The rows of each matrix lie in a flat space through zero, up to rounding. After each matrix: how many dimensions does the smallest such space have?

[[ 11  -2  -6 -12 -11  -5 -12  -3   4   5 -12 -16  19  -5 -23  -7   2  -9
   -9  -4]
 [ -2   3   1   6  -2   6   3   8   5  -1   3   1  -4   1  10  -5   0   2
    1   0]
 [ -6   1   3   6   6   3   6   2  -2  -2   6   8 -10   3  12   4  -1   5
    5   2]
 [-12   6   6  32  12   0  17  -2   6  -3  22  13 -23  22  10  -8  -6  -1
   -3  -3]
 [-11  -2   6  12  22  -8  13 -15 -13  -3  15  22 -21  12   9  17  -5   6
    7   3]
 [ -5   6   3   0  -8  21   3  27   8  -5  -1   2  -5 -11  34  -5   4  10
   10   6]
 [-12   3   6  17  13   3  14   1  -3  -5  15  17 -21  10  22   6  -3   8
    8   3]
 [ -3   8   2  -2 -15  27   1  37  14  -5  -4  -4  -1 -16  39 -11   6  11
   10   6]
 [  4   5  -2   6 -13   8  -3  14  15   1  -2 -12   7   0  -1 -20   1  -6
   -8  -4]
 [  5  -1  -2  -3  -3  -5  -5  -5   1   2  -4  -6   7   0 -14  -3   0  -5
   -5  -3]
 [-12   3   6  22  15  -1  15  -4  -2  -4  18  17 -22  15  14   3  -4   4
    3   0]
 [-16   1   8  13  22   2  17  -4 -12  -6  17  27 -27   8  29  19  -3  14
   15   7]
 [ 19  -4 -10 -23 -21  -5 -21  -1   7   7 -22 -27  32 -12 -34 -12   4 -13
  -13  -6]
 [ -5   1   3  22  12 -11  10 -16   0   0  15   8 -12  21 -12  -4  -6  -6
   -8  -6]
 [-23  10  12  10   9  34  22  39  -1 -14  14  29 -34 -12  82  14   3  31
   32  17]
 [ -7  -5   4  -8  17  -5   6 -11 -20  -3   3  19 -12  -4  14  27  -1  12
   15   8]
 [  2   0  -1  -6  -5   4  -3   6   1   0  -4  -3   4  -6   3  -1   2   1
    2   1]
 [ -9   2   5  -1   6  10   8  11  -6  -5   4  14 -13  -6  31  12   1  13
   15   8]
 [ -9   1   5  -3   7  10   8  10  -8  -5   3  15 -13  -8  32  15   2  15
   16   9]
 [ -4   0   2  -3   3   6   3   6  -4  -3   0   7  -6  -6  17   8   1   8
    9   5]]
 : 3

[[-26  -2   7  -2   5  10  -8  -6 -22 -11 -18  14  -8  -4 -29   8  23   2
   -4   2]
 [ -2 -35  12  -5 -21   9   1  -6   6  23   4 -12   9  -9  -4 -16  -7  -6
   43   2]
 [  7  12 -14  11  -3   8   6   0  16   6   1  -8  16  20  -4 -10   8  14
   11  -5]
 [ -2  -5  11 -15  -5   8 -11  -8  -9 -15  -6   5  -6 -21  -5  -3   9 -16
    7  -2]
 [  5 -21  -3  -5 -17  -8 -15  -7   3   7   2   7   6 -15   1  -1  10   3
   21  11]
 [ 10   9   8   8  -8  -4   7  16  15  -9  -9 -14  10 -12  13  -2 -13  37
   26  -3]
 [ -8   1   6 -11 -15   7 -12 -12 -13 -27 -18 -17   3 -11   3  -2   3  -3
   19   1]
 [ -6  -6   0  -8  -7  16 -12 -20  -7   2  -4  11   5 -10 -18  -4  26 -11
    5   8]
 [-22   6  16  -9   3  15 -13  -7 -30 -38 -28   9 -11 -14 -16  12  15  -1
    6   6]
 [-11  23   6 -15   7  -9 -27   2 -38 -82 -34   4 -23 -13  14  26   3  -3
   -9   1]
 [-18   4   1  -6   2  -9 -18  -4 -28 -34 -20   8 -13  -8  -2  19   9   1
   -9   8]
 [ 14 -12  -8   5   7 -14 -17  11   9   4   8  48  -3 -12  -6  14  23  13
    3  14]
 [ -8   9  16  -6   6  10   3   5 -11 -23 -13  -3 -10 -10  -6   0  -3  -2
    1 -10]
 [ -4  -9  20 -21 -15 -12 -11 -10 -14 -13  -8 -12 -10 -47  17   4 -11  -6
   -5   9]
 [-29  -4  -4  -5   1  13   3 -18 -16  14  -2  -6  -6  17 -41 -14  24 -26
  -24 -19]
 [  8 -16 -10  -3  -1  -2  -2  -4  12  26  19  14   0   4 -14 -12  14 -19
   -7  -9]
 [ 23  -7   8   9  10 -13   3  26  15   3   9  23  -3 -11  24  14 -21  19
   15  13]
 [  2  -6  14 -16   3  37  -3 -11  -1  -3   1  13  -2  -6 -26 -19  19 -36
   16 -13]
 [ -4  43  11   7  21  26  19   5   6  -9  -9   3   1  -5 -24  -7  15  16
  -27 -16]
 [  2   2  -5  -2  11  -3   1   8   6   1   8  14 -10   9 -19  -9  13 -13
  -16 -25]]
 : 9

[[  12    4    6   22   -6  -10   21   -6   10  -11   26   10   11   21
    12  -24    2  -20    2   12]
 [   4    1  -10    3   -9   -3   30    5  -21   -9   30  -13   21   -4
    18   -6    2   13   -8   -6]
 [   6  -10   13   32  -11   -5   13  -12  -33   19    6   -9   14    9
    13   -2  -10   10  -17   10]
 [  22    3   32 -104  -18   16    9    6   48  -11   24   12  -13  -42
     5    7   26   17    2  -23]
 [  -6   -9  -11  -18    7    6   38   24  -36    2   14   16   11  -15
     5    7    1   11  -17    2]
 [ -10   -3   -5   16    6  -23    8   13   -2  -11   27    9    0   23
     2  -28    0  -19  -20   14]
 [  21   30   13    9   38    8  -22  -19   -7    9  -18   12   10   15
   -34   10  -24   24  -11   -6]
 [  -6    5  -12    6   24   13  -19    6   22    3  -44   27  -13    4
   -31   15  -13  -29   26   12]
 [  10  -21  -33   48  -36   -2   -7   22  -24    7   24  -67   18   30
    26  -10    2   -4   10   15]
 [ -11   -9   19  -11    2  -11    9    3    7    7    1   28   -9   -4
    -7   -6   -8  -17  -20   12]
 [  26   30    6   24   14   27  -18  -44   24    1  -52    8    5   -2
   -15   25  -10    4   52  -11]
 [  10  -13   -9   12   16    9   12   27  -67   28    8   -2   16   15
    -6   10  -11   25  -32   16]
 [  11   21   14  -13   11    0   10  -13   18   -9    5   16   13   -5
   -13    0  -15    4   -3   -8]
 [  21   -4    9  -42  -15   23   15    4   30   -4   -2   15   -5  -20
     8   11   18   -9   30   -1]
 [  12   18   13    5    5    2  -34  -31   26   -7  -15   -6  -13    8
    -2   -2   13    8   20  -14]
 [ -24   -6   -2    7    7  -28   10   15  -10   -6   25   10    0   11
    -2  -23   -8  -12  -36    9]
 [   2    2  -10   26    1    0  -24  -13    2   -8  -10  -11  -15   18
    13   -8   25   -2   23   -3]
 [ -20   13   10   17   11  -19   24  -29   -4  -17    4   25    4   -9
     8  -12   -2   -1  -10  -11]
 [   2   -8  -17    2  -17  -20  -11   26   10  -20   52  -32   -3   30
    20  -36   23  -10   -9    5]
 [  12   -6   10  -23    2   14   -6   12   15   12  -11   16   -8   -1
   -14    9   -3  -11    5   12]]
 : 9

[[ -28   16   -4  -22   -5   18   20   21  -18   -2   12  -14   -7  -49
   -27  -22  -10   25  -39  -15]
 [  16  -33   16   32    0  -14  -42  -13   27  -27  -13    8   27   37
    10    3   12  -15   12   38]
 [  -4   16   18  -13    5    1    7    1    1    6  -18    1  -23   -1
     6   48   -4    3   -1  -30]
 [ -22   32  -13  -38   -9   19   38   20  -19   12   17  -17  -31  -54
   -17  -14  -21   18  -25  -36]
 [  -5    0    5   -9  -18    6   -8    9   19  -26    7  -15  -10  -23
    -6  -19  -19   -2  -13    4]
 [  18  -14    1   19    6  -12  -14  -15    7    3   -7   12   12   35
    15   11   12  -14   25   14]
 [  20  -42    7   38   -8  -14  -49  -12   34  -38   -1    4   36   35
     8  -29    8  -20   13   57]
 [  21  -13    1   20    9  -15  -12  -18    6    9  -10   15   10   42
    20   19   14  -17   32   11]
 [ -18   27    1  -19   19    7   34    6  -36   37   -9    6  -13  -14
    -9   36   10   22  -13  -40]
 [  -2  -27    6   12  -26    3  -38    9   37  -57   13  -18   17  -18
   -12  -56  -17   -7  -21   45]
 [  12  -13  -18   17    7   -7   -1  -10   -9   13   10   10   23   22
     5  -24   15   -7   18   22]
 [ -14    8    1  -17  -15   12    4   15    6  -18   10  -17  -13  -37
   -14  -22  -19    8  -24   -5]
 [  -7   27  -23  -31  -10   12   36   10  -13   17   23  -13  -29  -36
    -4  -22  -21    4   -2  -28]
 [ -49   37   -1  -54  -23   35   35   42  -14  -18   22  -37  -36 -103
   -44  -36  -39   38  -71  -37]
 [ -27   10    6  -17   -6   15    8   20   -9  -12    5  -14   -4  -44
   -25  -14  -10   23  -40   -9]
 [ -22    3   48  -14  -19   11  -29   19   36  -56  -24  -22  -22  -36
   -14   33  -25   10  -45  -11]
 [ -10   12   -4  -21  -19   12    8   14   10  -17   15  -19  -21  -39
   -10  -25  -26    3  -17   -9]
 [  25  -15    3   18   -2  -14  -20  -17   22   -7   -7    8    4   38
    23   10    3  -24   33   16]
 [ -39   12   -1  -25  -13   25   13   32  -13  -21   18  -24   -2  -71
   -40  -45  -17   33  -61   -5]
 [ -15   38  -30  -36    4   14   57   11  -40   45   22   -5  -28  -37
    -9  -11   -9   16   -5  -43]]
 : 4

[[-54  40   2 -14  34 -15 -34   6 -18 -21  26   0 -12  23  12  12   3  18
   14 -19]
 [ 40  58   7  34 -19 -25  14  26  16 -16 -12   0 -14  38 -14 -17  10   5
  -11  67]
 [  2   7  -7  -5 -11  -4   7   9  14  -6 -20  17  -9  11 -10 -17   1  11
  -20   7]
 [-14  34  -5 -11   0 -27  -7  32 -30  -4 -32 -25 -43  47 -15   3   0   7
   10  27]
 [ 34 -19 -11   0 -10  -3  10   2  -1  17  -6  -4 -37  32   0  22   9 -14
   17  10]
 [-15 -25  -4 -27  -3  20  -8   7   9   6   4  17 -18 -14  14  28  -1  25
  -26  -8]
 [-34  14   7  -7  10  -8 -22   4   4  -2 -23  12   7 -14 -18  -2 -19  16
   -2  -5]
 [  6  26   9  32   2   7   4 -33  18 -12  11 -14   3  26   0 -38  15   2
   -2  35]
 [-18  16  14 -30  -1   9   4  18  -3  -3  28 -19  43 -21 -26  17  32   3
  -30 -26]
 [-21 -16  -6  -4  17   6  -2 -12  -3 -12 -24   1   1  19   0   2 -27  20
  -11 -30]
 [ 26 -12 -20 -32  -6   4 -23  11  28 -24  -3  45  11 -19 -36  25 -12  18
  -21 -10]
 [  0   0  17 -25  -4  17  12 -14 -19   1  45 -72  30  -3 -28  22  43 -11
   -5  -3]
 [-12 -14  -9 -43 -37 -18   7   3  43   1  11  30 -43 -34 -10   8   1  43
  -22  16]
 [ 23  38  11  47  32 -14 -14  26 -21  19 -19  -3 -34  82  13  42   4 -25
   40  18]
 [ 12 -14 -10 -15   0  14 -18   0 -26   0 -36 -28 -10  13 -28   3  -7  -8
    6  24]
 [ 12 -17 -17   3  22  28  -2 -38  17   2  25  22   8  42   3 -14  39 -29
   10 -47]
 [  3  10   1   0   9  -1 -19  15  32 -27 -12  43   1   4  -7  39 -38  50
  -35   3]
 [ 18   5  11   7 -14  25  16   2   3  20  18 -11  43 -25  -8 -29  50 -39
  -15   2]
 [ 14 -11 -20  10  17 -26  -2  -2 -30 -11 -21  -5 -22  40   6  10 -35 -15
   43 -21]
 [-19  67   7  27  10  -8  -5  35 -26 -30 -10  -3  16  18  24 -47   3   2
  -21  32]]
 : 12
